Each new row is followed by what is left after taking away its nearest point in the smallest flat space through zero that holds the last named rows.

Z_783:
[[-.16,-.16,-.11,.06,-.02,-.12,-.15,.19,-.03,.03,-.03,.22,-.05],
[.17,-.30,-.11,.38,.06,-.15,.28,.24,.10,.31,-.12,-.07,-.02],
[-.10,-.11,-.12,.23,.05,.23,-.03,.11,.19,-.07,-.36,.02,-.09],
[.23,.08,-.27,.01,-.05,-.09,.22,.02,-.11,-.06,-.11,.25,.20]]
New rows:
[-.09,-.15,-.23,.25,.00,.09,.17,-.26,.15,.13,-.14,.03,-.06]  [-.14,-.07,-.15,.07,-.04,.00,.06,-.33,.04,.10,.06,.06,-.04]
[.01,.03,.03,.04,.19,.05,.09,.04,-.04,.20,.08,-.15,-.18]  [-.02,.09,-.07,-.03,.16,.06,.04,.04,-.09,.08,.02,.02,-.13]
[-.14,.11,-.06,.18,.13,-.20,.09,.14,.04,.04,-.17,-.23,.07]  [-.18,.20,-.05,.05,.10,-.21,.01,.08,-.03,-.04,-.10,-.17,.10]
[.05,.32,.09,-.09,-.11,-.03,.15,.20,-.10,.14,.00,.06,-.13]  [-.02,.28,.09,-.04,-.09,.03,.09,.23,-.05,.13,-.07,.05,-.18]
[-.02,.11,-.34,-.02,-.39,-.27,-.10,.11,-.03,.03,-.13,.11,-.22]  [.03,.17,-.18,-.02,-.35,-.15,-.04,-.01,.05,.06,-.09,-.15,-.26]
[-.23,.00,.13,-.01,-.07,-.02,-.07,-.31,.01,.03,.01,.05,-.21]  [-.09,-.02,.02,.07,-.07,-.07,.09,-.27,-.01,.07,-.05,.11,-.13]

Z_941:
[[.10,.02,-.23,.03,.03,-.09,-.39,-.10,.04,.14,-.06,.17,.08],
[.17,-.17,.04,.27,.09,.16,-.13,-.29,.24,-.13,-.17,.06,.06],
[.00,.17,-.14,-.03,.08,-.02,-.18,-.20,.10,-.05,.04,.19,-.05],
[.08,.01,.06,.13,.07,-.04,-.27,.12,.17,.05,-.16,.43,.41]]
New rows:
[-.11,-.03,.03,.07,-.04,.05,.09,.06,-.06,.00,.04,-.03,.23]  [-.10,.01,-.07,.05,-.02,.05,.02,-.06,-.05,-.01,.07,-.04,.14]
[-.01,.37,.22,.26,-.28,.19,-.01,.04,-.02,-.05,-.11,-.03,-.25]  [.03,.34,.15,.26,-.30,.14,-.13,.09,-.06,.05,-.14,-.01,-.19]
[-.10,.34,.12,.11,.04,-.21,-.18,-.07,.08,.28,.36,.19,.24]  [-.04,.12,.19,.22,.00,-.10,-.02,-.15,.06,.24,.31,-.12,.12]
[.19,.03,.12,.00,-.09,.07,.05,-.26,.16,.26,-.03,-.10,.24]  [.11,.14,.10,-.11,-.10,.02,.10,-.21,.10,.26,.05,-.09,.19]

Z_954:
[[.22,-.05,-.09,.05,-.11,-.12,.18,.02,.22,.11,-.12,-.05,.08],
[-.05,.15,-.21,-.05,.22,-.25,-.15,-.04,.29,-.03,-.13,.00,-.11],
[.22,.13,.05,-.04,.00,-.15,.14,.11,-.07,-.22,-.05,-.11,.29],
[.34,.07,.07,.04,.02,-.03,-.29,-.09,.00,-.07,.10,-.06,-.44]]
New rows:
[.17,.11,.10,.08,.06,.06,-.03,.05,-.37,.17,.12,-.15,.20]  [.06,.10,-.05,.08,.13,-.02,-.08,.00,-.15,.29,.04,-.11,.10]
[.04,.11,-.02,-.05,-.02,.00,-.03,-.01,.08,-.20,.00,.28,.26]  [.07,.04,-.01,-.01,-.08,.07,-.08,-.06,.10,-.10,.04,.30,.10]
[-.23,.12,-.26,.19,-.21,-.21,-.02,-.11,-.03,-.07,.16,-.29,-.02]  [-.18,.09,-.21,.21,-.27,-.16,.00,-.11,-.08,-.06,.19,-.30,-.03]
[-.05,-.37,-.05,-.02,.07,.33,-.02,.05,-.18,.14,-.05,-.10,.14]  [.10,-.23,-.12,-.05,.19,.14,-.12,.05,-.06,.02,-.11,-.16,.08]
[.25,.09,-.13,.12,-.06,-.02,.04,-.22,-.03,.14,.01,-.17,-.07]  [.01,.12,-.13,.07,.02,.02,.03,-.20,-.12,.09,.02,-.13,.04]

Z_715:
[[-.07,-.08,.08,.05,.13,-.03,-.16,-.13,-.23,-.43,-.15,-.10,.00],
[-.34,-.13,-.33,.17,.18,.13,.02,-.25,-.05,-.37,.02,.18,.15],
[.08,.25,.02,.24,-.26,.05,.08,-.43,-.15,.10,.15,-.28,.31],
[-.16,-.02,-.15,.18,.20,-.29,-.01,-.28,.03,-.16,-.09,.22,-.03]]
New rows:
[.06,.13,.04,-.23,.06,.27,-.19,.09,.13,.19,.00,-.03,.18]  [.01,.13,.02,-.13,.16,.09,-.23,-.08,.10,.07,-.08,.03,.16]
[.18,-.17,.04,.10,.14,.03,-.07,.03,-.18,.17,.05,-.05,.00]  [.13,-.19,-.03,.13,.17,.03,-.05,.00,-.16,.15,.06,.00,.02]
[-.01,-.24,-.13,-.08,.11,.08,-.06,-.15,.09,-.22,-.01,-.21,-.21]  [.07,-.15,-.11,-.07,.02,.03,.00,-.17,.16,-.01,.05,-.22,-.20]
[-.30,.06,.10,.01,-.02,-.09,.11,.25,-.19,-.08,-.09,-.17,-.03]  [-.31,.10,.03,.06,-.04,-.13,.17,.19,-.12,.03,-.04,-.11,.00]
[.17,.09,-.27,.00,-.03,.04,.13,-.18,-.03,-.05,.22,.27,-.07]  [.26,.07,-.11,-.09,-.03,.04,.04,-.07,-.11,-.12,.15,.16,-.14]

Z_443:
[[.04,-.01,-.29,-.14,.08,-.07,.03,-.11,.08,-.01,.06,.22,-.27],
[.21,-.39,.24,.04,.45,.01,.29,-.38,.20,-.29,.01,-.10,-.05],
[.01,-.15,-.09,-.08,-.04,-.09,.10,-.04,-.06,.00,.24,.21,-.02],
[.21,.06,-.22,-.06,.05,.16,-.03,.00,.18,-.01,.03,-.23,-.02]]
New rows:
[.16,.02,.04,.26,-.05,-.04,-.03,.23,.07,.11,-.03,.12,-.17]  [.20,-.04,.06,.26,-.02,-.03,.01,.20,.09,.08,.01,.10,-.14]
[.25,-.09,.13,-.06,-.20,.05,-.23,-.04,.00,-.22,.11,.00,.24]  [.17,-.01,.07,-.08,-.14,-.01,-.27,-.09,.02,-.22,-.04,.12,.06]
[.16,-.02,-.06,-.14,.35,.34,-.14,-.01,.02,.20,-.04,-.08,-.02]  [.02,-.06,.05,-.12,.25,.23,-.12,.03,-.13,.24,.01,.10,.03]
[-.09,-.04,-.15,.07,-.32,.19,.14,.05,.06,.04,-.15,-.03,-.13]  [-.08,-.14,-.05,.09,-.26,.17,.21,-.01,.06,-.01,-.13,-.01,-.11]
[.02,.27,.26,-.12,-.04,-.01,-.01,.16,-.12,.00,.12,-.08,-.41]  [.09,.17,.28,-.13,-.01,.01,.05,.13,-.10,-.04,.22,-.12,-.35]
[.17,.04,-.08,.16,-.13,.23,.12,-.20,.02,.15,-.32,-.10,.14]  [.11,-.04,-.10,.12,-.17,.13,.17,-.22,-.06,.16,-.21,.10,.10]

Z_318:
[[.04,-.12,-.19,-.10,-.20,.03,.02,-.51,-.18,.17,-.03,-.11,-.31],
[.04,-.22,.07,-.20,-.05,.07,.13,.14,.01,-.04,-.07,.07,-.17],
[-.08,-.14,.06,-.11,-.12,-.01,-.28,.06,.05,.03,-.02,.21,-.07],
[-.12,-.28,.25,.04,-.22,.18,-.03,-.28,-.03,-.18,-.17,-.01,.01]]
New rows:
[.08,.22,-.12,.25,.23,.24,-.13,.14,.18,-.01,-.20,-.13,.04]  [.08,.05,-.12,.11,.11,.28,-.14,.05,.14,.02,-.25,-.08,-.14]
[-.01,.24,.16,.03,.06,-.10,-.22,-.20,-.05,.20,.18,.08,.23]  [.06,.05,.22,-.13,.05,-.01,.04,-.09,-.06,.13,.10,.06,.08]
[.17,-.14,.06,-.04,.15,-.18,.04,-.11,.09,-.20,.14,-.14,.21]  [.17,-.18,.01,-.12,.10,-.21,-.06,-.12,.08,-.13,.15,-.07,.11]
[-.11,.14,.17,-.07,.17,-.01,.26,.02,.10,.17,.14,-.11,.14]  [-.16,.03,.18,-.13,.05,.00,.09,-.08,.09,.21,.11,-.02,.05]
[.16,.15,-.17,.04,.21,-.04,-.18,.15,-.25,.00,.08,-.04,-.04]  [.11,-.03,-.02,.03,.11,.07,-.15,.06,-.26,-.12,-.02,-.04,-.05]
[-.17,-.07,.21,.00,-.14,.22,.02,.19,-.15,-.11,-.14,-.14,.11]  [-.12,.06,.00,-.04,-.10,.11,-.05,.14,-.19,.07,-.04,-.14,.02]

Z_664:
[[.21,-.03,-.06,-.24,.11,.16,.14,-.26,.39,-.08,.04,-.12,-.05],
[-.13,.26,.12,.54,-.08,.23,.30,-.17,.01,.00,-.09,-.41,.30],
[-.12,.20,.09,-.16,-.01,.22,.14,-.29,.33,.15,.07,-.06,.01],
[.09,-.12,.19,-.15,.16,.01,.10,-.24,-.05,-.02,.14,-.36,-.10]]
New rows:
[-.10,.03,.02,.09,.02,-.04,.12,-.06,.04,.05,-.07,-.37,.23]  [-.08,-.03,-.07,-.09,.01,-.12,-.02,.05,.06,.06,-.07,-.12,.14]
[.16,-.03,-.10,-.02,-.37,.26,-.28,.03,.05,-.35,-.10,.02,.15]  [.03,-.02,.08,-.12,-.34,.24,-.29,-.06,-.07,-.23,.01,-.08,.08]
[-.04,-.17,.14,.37,-.04,-.07,-.01,-.03,.00,-.11,.03,-.01,.14]  [-.05,-.18,.14,.13,-.02,-.06,-.05,-.09,.12,-.05,.09,.10,.05]
[.05,-.10,-.37,.05,-.37,-.06,-.01,-.23,-.17,-.14,.12,.06,-.03]  [-.02,-.06,-.29,.00,-.37,-.03,.01,-.31,-.16,-.07,.17,.01,-.05]
[-.04,-.03,-.04,.04,-.11,-.16,.03,.14,-.02,-.12,.00,.00,.11]  [-.06,-.01,.01,-.06,-.09,-.12,.06,.04,.05,-.08,.05,-.04,.08]

Z_233:
[[-.18,.05,.02,.16,-.10,-.34,-.29,.04,.08,-.03,.18,-.21,-.04],
[-.13,.00,.10,.12,-.08,-.09,.26,-.18,.05,.10,.10,.23,.03],
[-.30,-.14,.20,.10,-.18,-.08,-.04,.01,-.24,-.21,.13,-.15,-.01],
[-.04,.13,-.29,.12,-.33,-.06,-.24,.04,.35,-.22,-.04,-.26,.07]]
New rows:
[-.08,-.15,.21,.03,.00,.10,.08,.02,.16,.10,-.09,-.20,-.22]  [-.05,-.12,.17,.03,.00,.10,.08,.01,.21,.12,-.10,-.19,-.22]
[-.22,-.17,.14,.13,-.13,-.10,.01,-.22,-.06,-.03,.16,.06,.22]  [.02,-.11,.00,-.01,.03,.02,-.10,-.12,.00,.02,.03,.01,.20]
[.15,.02,-.21,.25,-.18,.16,-.17,-.15,-.15,.19,-.13,.07,.11]  [.09,-.02,-.12,.26,-.14,.10,-.20,-.14,-.25,.21,-.07,.06,.08]
[.26,.14,.12,-.06,.14,-.07,-.03,.18,.18,-.05,-.02,.24,.24]  [.11,.07,.20,-.01,.02,-.08,-.04,.18,.07,-.18,.03,.16,.25]

Z_837:
[[-.04,-.10,-.07,.22,.05,.23,-.04,.11,-.12,-.09,-.06,-.02,.12],
[-.15,-.13,.13,.14,-.02,-.08,.00,-.12,-.30,-.03,-.13,.46,-.02],
[.04,-.06,-.21,-.05,-.06,.00,-.04,-.34,.20,-.27,-.02,-.10,.23],
[.11,.05,-.02,-.12,-.04,.01,.21,.09,.12,-.02,-.01,-.02,.13]]
New rows:
[-.05,.40,-.06,-.13,-.13,-.03,.03,-.01,-.04,-.11,.06,-.13,.02]  [-.11,.34,-.04,-.02,-.11,.02,.00,.00,-.16,-.13,.02,-.03,.02]
[.05,-.01,-.25,.12,.02,-.31,-.05,.14,.17,.02,.22,.31,.16]  [.04,-.01,-.26,.18,.05,-.25,-.13,.20,.15,.05,.25,.22,.12]
[.23,-.03,-.09,.06,-.19,.13,-.09,.18,-.08,.15,.07,-.04,.06]  [.20,-.04,-.08,.01,-.22,.02,-.12,.01,-.07,.12,.06,.05,.04]
[-.04,.11,-.12,-.03,-.05,.21,-.12,-.14,.29,.32,.04,-.09,.06]  [-.08,.06,-.05,.02,-.06,.20,-.04,-.11,.16,.32,-.03,.12,.09]
[.24,-.35,-.13,-.05,-.11,-.04,-.01,.11,-.06,-.21,-.27,-.10,-.14]  [.23,-.32,-.08,-.09,-.11,-.11,-.02,.12,-.07,-.14,-.24,-.09,-.23]
[.04,-.17,-.40,.00,-.03,-.01,-.03,-.11,.31,-.19,.15,-.04,.02]  [-.01,-.15,-.22,.04,.00,-.04,.03,.10,.12,-.01,.13,.14,-.13]

Z_123:
[[.12,.11,.30,-.20,.23,.11,-.13,-.05,.04,.04,-.10,.14,-.24],
[.31,-.02,-.06,.04,.02,-.12,-.01,.03,.09,.01,-.50,.14,.19],
[.02,.03,-.13,-.23,.11,.00,-.10,-.09,-.06,-.35,.02,.11,-.23],
[-.25,-.07,-.44,-.04,.15,-.11,-.03,.08,-.14,-.02,-.11,-.10,-.25]]
New rows:
[.16,.03,.05,-.10,.09,.15,.09,.01,.01,-.06,-.01,.11,.21]  [.01,.01,-.06,-.08,.13,.14,.10,.05,-.04,.01,.03,.03,.12]
[.07,.05,-.04,.06,.25,-.29,-.08,-.18,-.09,-.02,.03,-.05,.00]  [.07,.05,.03,.10,.20,-.27,-.06,-.18,-.07,.02,.10,-.07,.06]
[.06,.01,.02,-.25,-.02,-.04,.01,-.02,-.26,-.12,.00,-.08,.07]  [.04,.00,.06,-.19,-.02,-.04,.03,.02,-.25,.02,-.03,-.12,.10]

Z_736:
[[.07,-.11,-.15,-.11,-.16,.12,-.11,.02,.07,-.04,-.39,-.19,.35],
[-.10,-.09,-.16,.17,-.09,.36,-.29,-.09,-.01,-.20,-.06,.15,.16],
[.02,-.05,-.22,-.22,-.02,-.02,-.19,.04,-.14,.10,-.14,-.04,.44],
[.04,.11,-.12,-.32,.07,.18,.17,.02,-.17,-.11,-.25,-.16,.32]]
New rows:
[-.16,-.20,.05,.05,.03,.17,.22,.16,.24,.09,.17,.10,.07]  [-.15,-.20,.02,-.02,.04,.15,.21,.18,.21,.12,.14,.07,.16]
[.14,-.13,-.10,-.10,.00,-.15,.23,-.01,.20,-.01,-.16,.04,.25]  [.07,-.10,-.08,.02,.05,-.07,.18,-.05,.16,-.07,.02,.20,.13]
[.21,.20,-.16,-.26,.21,-.09,.15,.18,-.03,.13,.04,.10,.20]  [.18,.09,-.11,.02,.07,.04,.04,.12,.17,.02,.00,.14,.03]

Z_946:
[[.00,.03,-.25,.19,-.13,-.11,.35,-.18,-.54,-.09,.28,-.02,-.21],
[-.19,.27,-.30,.04,-.14,-.09,.22,-.25,-.10,-.08,-.21,-.17,-.03],
[-.25,.11,.02,.13,-.19,-.07,.05,.10,-.02,.03,-.15,.15,-.28],
[-.04,-.08,-.06,.03,-.11,-.13,-.13,-.17,-.54,-.23,-.22,.08,.02]]
New rows:
[-.05,-.11,-.13,.26,.20,.01,.07,.19,.06,.00,.20,-.04,-.39]  [-.03,-.11,-.16,.14,.24,.00,-.10,.06,.04,-.11,-.05,-.12,-.17]
[-.14,.09,.12,.25,.08,-.22,.30,-.04,.02,.03,-.17,-.02,-.10]  [.01,-.04,.19,.17,.19,-.18,.18,-.04,.01,.01,-.11,-.03,.05]
[-.04,-.19,.02,-.19,.23,.04,-.14,.04,-.16,-.02,.17,.08,-.18]  [-.14,-.04,-.08,-.20,.19,.03,-.06,-.03,-.03,-.01,.04,-.01,-.17]
[.37,.17,.24,-.25,-.15,.02,.03,-.23,-.07,.03,-.14,.24,-.08]  [.35,.22,.21,-.23,-.15,.03,.12,-.22,.00,.07,-.08,.21,-.12]
[.00,.00,-.25,-.12,.10,.13,-.26,.08,-.08,-.02,.09,.04,-.03]  [-.06,.06,-.27,-.09,.07,.12,-.20,.09,-.03,.01,.08,.04,-.09]

Z_805:
[[-.01,-.19,-.02,.31,.06,.07,-.19,.25,-.16,-.14,-.05,.01,-.06],
[.08,-.01,.12,.15,.03,.19,-.17,.19,-.54,-.07,.02,.12,-.16],
[.14,.01,-.04,.06,-.09,.25,-.18,-.08,-.17,-.02,-.05,.01,.01],
[.14,-.22,-.01,.00,.10,.06,.02,-.30,-.15,-.04,-.06,-.12,-.12]]
New rows:
[.14,.18,.23,-.19,.03,.09,.16,-.20,.12,.15,-.22,-.19,-.18]  [.07,.11,.21,.03,.04,.09,.03,.08,.12,.06,-.24,-.15,-.17]
[-.14,.07,.13,.17,-.06,.16,.04,.20,.12,-.15,.03,-.17,-.04]  [-.08,.08,.15,.05,-.04,.17,.11,.02,.06,-.11,.04,-.20,-.08]
[-.21,-.24,.11,-.02,-.10,-.26,.22,-.07,-.12,-.22,.14,-.04,.24]  [-.13,-.14,.07,-.01,-.23,-.07,.08,-.08,-.16,-.21,.12,.00,.31]

Z_33:
[[-.05,-.32,-.16,.00,.09,.45,.12,-.16,.02,-.01,-.24,.29,-.02],
[-.35,.03,-.07,.25,-.06,.11,-.10,-.08,.00,.00,.15,.10,.15],
[.03,-.28,-.11,.04,-.08,.09,-.02,-.21,.20,-.12,.16,.03,-.22],
[.01,-.11,-.12,-.12,-.22,.41,.04,.01,-.36,-.45,.24,.05,.10]]
New rows:
[.25,-.10,.07,.10,-.10,-.25,-.17,-.16,.04,.26,.16,-.05,-.14]  [.17,-.08,.03,.08,-.09,-.01,-.12,-.10,-.17,.20,.06,.07,.03]
[.26,-.14,-.02,.15,.24,.18,-.18,-.05,-.06,.20,.11,-.19,.15]  [.25,-.11,-.01,.15,.22,.16,-.19,-.04,-.08,.18,.15,-.21,.16]
[.13,.00,.24,-.24,.01,.13,.04,.13,.04,.04,-.25,-.03,.11]  [-.03,-.03,.19,-.08,-.08,.10,-.06,.03,.14,-.01,-.02,-.04,.08]
[-.10,.18,-.01,-.07,.16,-.18,-.21,.07,-.06,-.26,-.20,.01,.22]  [-.05,.01,-.07,-.07,.14,-.13,-.20,-.05,.07,-.30,-.16,.04,.08]
[-.16,.20,-.20,.02,.21,-.12,.07,-.07,-.20,.22,-.02,-.24,.20]  [-.04,.00,-.26,-.05,.16,-.03,.10,-.17,-.13,.09,.05,-.23,.04]

Z_562:
[[.32,.37,.15,.01,-.03,.04,-.02,-.27,.09,.14,.16,.04,.24],
[.37,.16,-.08,.01,.24,.08,.26,-.16,-.09,.18,.08,-.23,.19],
[.28,-.07,.04,-.05,.06,-.32,-.18,-.13,.20,.11,-.13,-.18,-.06],
[-.20,-.31,-.07,-.02,.04,-.18,-.08,-.16,.19,.00,-.08,-.37,.09]]
New rows:
[-.06,.22,.02,-.30,.07,.12,.24,.06,-.07,-.10,-.09,-.15,.16]  [-.05,.17,.08,-.32,.00,-.02,.08,.08,.02,-.12,-.16,-.09,.06]
[.10,.24,.04,-.06,.14,.23,-.12,-.28,-.07,.22,.30,.07,.12]  [-.05,-.04,-.04,-.08,.15,.09,-.19,-.10,-.07,.14,.13,.04,-.11]
[.11,.08,-.05,-.29,.03,.06,-.32,-.07,-.17,-.02,.05,-.29,.14]  [.03,.07,-.06,-.29,-.01,.11,-.32,.05,-.24,-.08,.04,-.17,.05]
[-.02,.04,-.33,.12,-.19,-.42,.25,-.14,.02,.23,-.05,.01,-.34]  [-.13,.14,-.29,.14,-.26,-.28,.28,-.20,.01,.20,.06,.07,-.22]

Z_470:
[[.10,.12,-.15,.05,.13,.16,.09,.10,-.09,-.25,-.11,-.09,.23],
[.32,.06,-.06,-.21,.15,-.06,.32,-.19,-.10,.03,.13,-.05,.24],
[.16,.29,-.06,-.20,.09,.08,.15,-.03,.19,.05,.03,-.07,.53],
[-.24,-.05,-.27,-.01,.39,.32,.49,.29,-.32,.15,.19,-.30,.35]]
New rows:
[.15,.03,-.24,.08,.16,.02,.20,.03,-.05,-.07,-.04,-.01,-.34]  [.06,.14,-.18,.02,.08,.02,.10,.05,.17,.07,-.03,.01,-.21]
[-.11,-.11,.26,.18,-.18,.01,.07,-.20,-.09,.15,-.04,-.08,.10]  [-.05,-.06,.22,.20,-.15,.05,.07,-.18,-.11,.03,-.10,-.09,.16]
[-.24,.19,.09,.04,-.05,-.08,-.16,-.11,.14,-.09,-.04,.28,.04]  [-.19,.11,.01,.02,.08,-.06,.04,-.12,-.06,-.09,.04,.21,.04]
[-.15,-.19,.06,.01,.06,.00,.04,.20,-.19,.15,.14,.06,-.14]  [.05,-.01,.06,-.04,.02,-.01,-.03,.13,-.05,.00,.04,.10,.03]
[.00,.20,.00,-.38,-.08,.13,-.25,.14,.13,.01,.34,-.01,-.15]  [.06,.15,-.07,-.33,-.01,.16,-.18,.15,-.03,-.12,.31,-.04,-.20]
